There are 3 ways to turn a row about zero (a turn may also mirror it). The second row of each pair is the first, turned, with some noise. The first 30 pairs use one turn. New pairs use 2 turns, one after the other, and a turn may come again.
Some pairs, each with its turns in order after it:
[ 10  13  24  -5 -24  17   1 -27 -46]
[ -6 -20 -20   9   7  -9 -50 -30   8] -> (0)

[-37  -9 -30   4   1  22  12 -12 -17]
[-12 -12   4   0 -21  18  37  -3  36] -> (1)

[-25  36   2  28  -3  18 -13   0 -18]
[ 11  20  17 -17  -4  -8 -36 -15  30] -> (0)

[-23  16 -13   1   5  -9  13 -45 -58]
[-59  -7  18 -28 -19   0  41   7   1] -> (1)

[ -3  34  -3  11  29 -41  21  16  39]
[ 14  11 -23   0 -63  14   3  -1  29] -> (2)

[-40 -28 -22  -2 -14   0  -5   3  -2]
[  6   1   9  21 -37   4  19 -18  24] -> (1)

[-32  40  -2 -23 -18  -7 -23 -29 -20]
[-47  10  -6  -3 -43  18   2  30  -9] -> (1)

[-16  37  46  28  -2  19  27  -4  29]
[ 13 -16 -41 -22 -15 -12  58 -12  12] -> (2)

[  4  20  -5 -38   4  46  18  32  46]
[-10  24 -26 -61  27  29  24   6 -22] -> (0)

[-11  15   7   6  37  -1 -54  25  16]
[19 51 31 11 28  8 11 -5  2] -> (0)

[ 21   4   0   0 -18  15 -23  18  -9]
[ 7 20 13 17 14 -3 -4 27 -2] -> (1)

[ -5 -20 -18 -35 -10  -4   6  18 -20]
[-24 -14  18   1   8  -7 -30  18   7] -> (2)

[-12   3  23 -15 -52 -38  32 -15   9]
[-47 -29 -25   5  -1 -28   2  26  31] -> (0)

[-3 12 -1  5 51  3 10 52 19]
[-18  33 -18 -34 -52  -8  -5  20  -4] -> (2)

[-15   5  -5 -23  37  -2  -3 -34 -20]
[-13  10  47  19 -14   2  24   3  -5] -> (2)

[-18  27  -6  32  11  -2  14   1   8]
[ 19  17   8 -16 -17   5  -6  13  29] -> (0)

[-24 -36  22  -6 -17 -46   6  -6 -42]
[-32   2  38  24 -27 -31  19 -33 -31] -> (1)

[ 21  20 -25  -9  25 -44 -24  -5   5]
[ -3  40 -15 -40  -9 -25 -17  -4  -6] -> (1)

[  7  39  49  23 -20  15   8 -20 -13]
[-14 -33  11  -2  15  21   2  38 -50] -> (1)

[ -6  -9  -4 -39   8  13   1 -47  11]
[-14   3  39  24  16 -24  17 -19  21] -> (2)

[ 32  12 -29 -24 -24   9  25  17 -21]
[ 13 -32 -25 -34  13 -24 -13   7 -29] -> (0)

[ 35 -18  10   0   2  18  17   1  -9]
[ 20  -4   2 -11   9 -37  -8   2 -15] -> (2)

[-33   5  13 -12   2 -11 -53   4  11]
[-33  13   8 -14  -1  43   1 -36   1] -> (2)

[  2  20 -14  -2 -36  14 -17 -39 -34]
[-28  -5  11  -5 -19  -8  19  55   5] -> (1)

[ -8  -8 -16  15 -15  -1 -16 -28 -10]
[ -7  -4  12   9 -25 -22  -3 -26   4] -> (0)

[-39   1 -20  22 -10  -6 -12  -7  40]
[ 35  -6 -10  -7 -49  18   1  -2   8] -> (1)

[  1 -27  17 -13  64   4 -50 -23 -20]
[-10  46  65 -17  -6   3  13 -23 -38] -> (2)

[ 42  30 -24  -1 -41 -20 -36   7 -14]
[ 28 -15  -2  -6  37 -63   6 -20   4] -> (0)

[  0 -16  10   9   3  60 -17  -1  57]
[-18  46 -34 -19  31 -37  20 -34  11] -> (2)

[-18 -22  26  32 -41 -41 -10  -4  -3]
[-28 -31  31  34   1 -24   4   2  44] -> (0)

New pairs, each followed by its turns in order:
[-18 -23   2  -6 -49  36 -40  32   0]
[-34  20   9 -23 -22  32 -14 -31  47] -> (2) (1)

[-43 -24  36  31  -6 -37  40  -3 -34]
[ 11  -6 -19  51  67   0 -25 -15  25] -> (2) (1)

[ 22  -3 -46 -41  -9   1  -7  -6   1]
[  8  17  38  28  -4  -3   5 -12  40] -> (2) (0)

[ 18  -7  21  12  30  41   5 -13  -6]
[  7   0 -12 -15  -9   1  -8 -52 -13] -> (0) (0)

[-21  43 -37  14 -20 -10  19  -4   6]
[ 14 -19  39 -43 -22   8  14  -2   8] -> (2) (0)

[  1  -1 -44 -19  -2  26 -15  16   0]
[ -3  11 -43   7 -23  -8  -2 -16  20] -> (1) (2)

[  3   3  41  -6 -29   7  39 -26  13]
[ -3 -28 -23  21 -23  18  42  20 -18] -> (2) (0)

[-33  17  34   8 -21  31  10  47  -2]
[-33  13   7 -18 -21 -11   0  30 -56] -> (2) (0)

[ 52 -23  27  -4 -23  19  -7 -29 -14]
[ 14  26  32   6   3  -6 -20 -55 -26] -> (1) (1)

[ -6   4   8  42 -19 -19  -2   5 -22]
[  1 -30 -20   5   9   8 -36  10   2] -> (1) (0)

[  3   3  25  15   5 -50  15  18  24]
[ 17 -19  39  31   7   8  -2   5 -34] -> (1) (2)

[ 30 -47 -26  15 -19  -6   3 -20 -20]
[ 16  26   4 -18 -33   0 -11 -15 -49] -> (2) (2)

[ 18   8  31 -29  37   9  16 -24  -9]
[ 37   5  22 -35 -17 -15  -8 -29 -11] -> (0) (0)

[ 28  -8  15 -22 -53  -7  24  -4 -17]
[ 28   8  -4 -17 -13  40 -12  47   3] -> (1) (2)

[-17  17 -14  12   8  26  -3 -37   1]
[-14   8 -26 -11   3 -35   4 -20  16] -> (0) (0)

[ 25 -27  11   0 -11  17  62 -13  12]
[-22  10   7   4  57 -25 -28  29  19] -> (0) (2)

[-21 -53  -1  34  14 -13 -35 -18 -37]
[ 46 -17  -9 -31  35  27  36 -20 -21] -> (0) (2)

[ 10  15  -3  21 -39   6 -41  -2 -14]
[-18  -4  31 -28  10   6  18   4  40] -> (2) (1)

[  0  23 -22  27 -15 -34  32  23 -31]
[  6   3  -4 -36  -8   9 -61 -24  10] -> (0) (2)

[ 14  21 -42 -34 -21  11 -19  -4   6]
[ 13  13  21 -39  16 -21  28  27  11] -> (1) (0)

[-22   1 -35 -52  57 -19 -32  31  27]
[-33   9 -27  64  -1  16  28 -61   5] -> (1) (2)

[ -7  28  -6   5  -2  38  -4  -1 -15]
[  0  -5  16  -4 -30  -5 -23  26  -6] -> (2) (0)

[  8 -11  48  -1  36 -14 -32 -21  28]
[  9 -45  21  26   1 -26  29 -38   9] -> (2) (2)

[-13  26 -21 -20  11  38 -16  -9 -12]
[-17 -22  19  34 -12  12   7 -21 -20] -> (0) (2)

[-13 -59  33  28  -1  -1   5 -32 -18]
[ 42 -12  33 -50  30   6  12 -15  13] -> (1) (2)

[  0   5  -2 -13  33  20  25 -15 -41]
[-30  34  -4  -5 -30  30   1  21  -8] -> (1) (0)

[-11 -28 -81  -9  11  13 -31  73  -9]
[  7  80  62 -24  34 -34 -31  -3  11] -> (2) (0)

[  9  22  20  10  41  28  19 -13 -46]
[ 27   8  12  -6  24 -22   8 -63 -12] -> (0) (0)

[-31   1  -1   9  -5 -39 -19 -47   4]
[ 32 -11 -13  -6 -42   2  16   4 -43] -> (0) (1)

[-12  16 -46   3  10 -14   5  -4 -25]
[  8 -11  40 -22  16  15 -15  -4  23] -> (2) (0)

[ -2  19 -36  -1 -32 -23  -5  17 -31]
[ -1  -3   8  47  23 -18  15  31  -7] -> (0) (0)

[-21  13  28 -33  17 -15 -28  29 -34]
[-61   2   3   5  12   7 -35 -15 -12] -> (2) (0)

[  5  -5 -16  27  -1   2 -47  14  23]
[-16 -38 -12 -14  23  -7 -17  -6 -30] -> (0) (1)

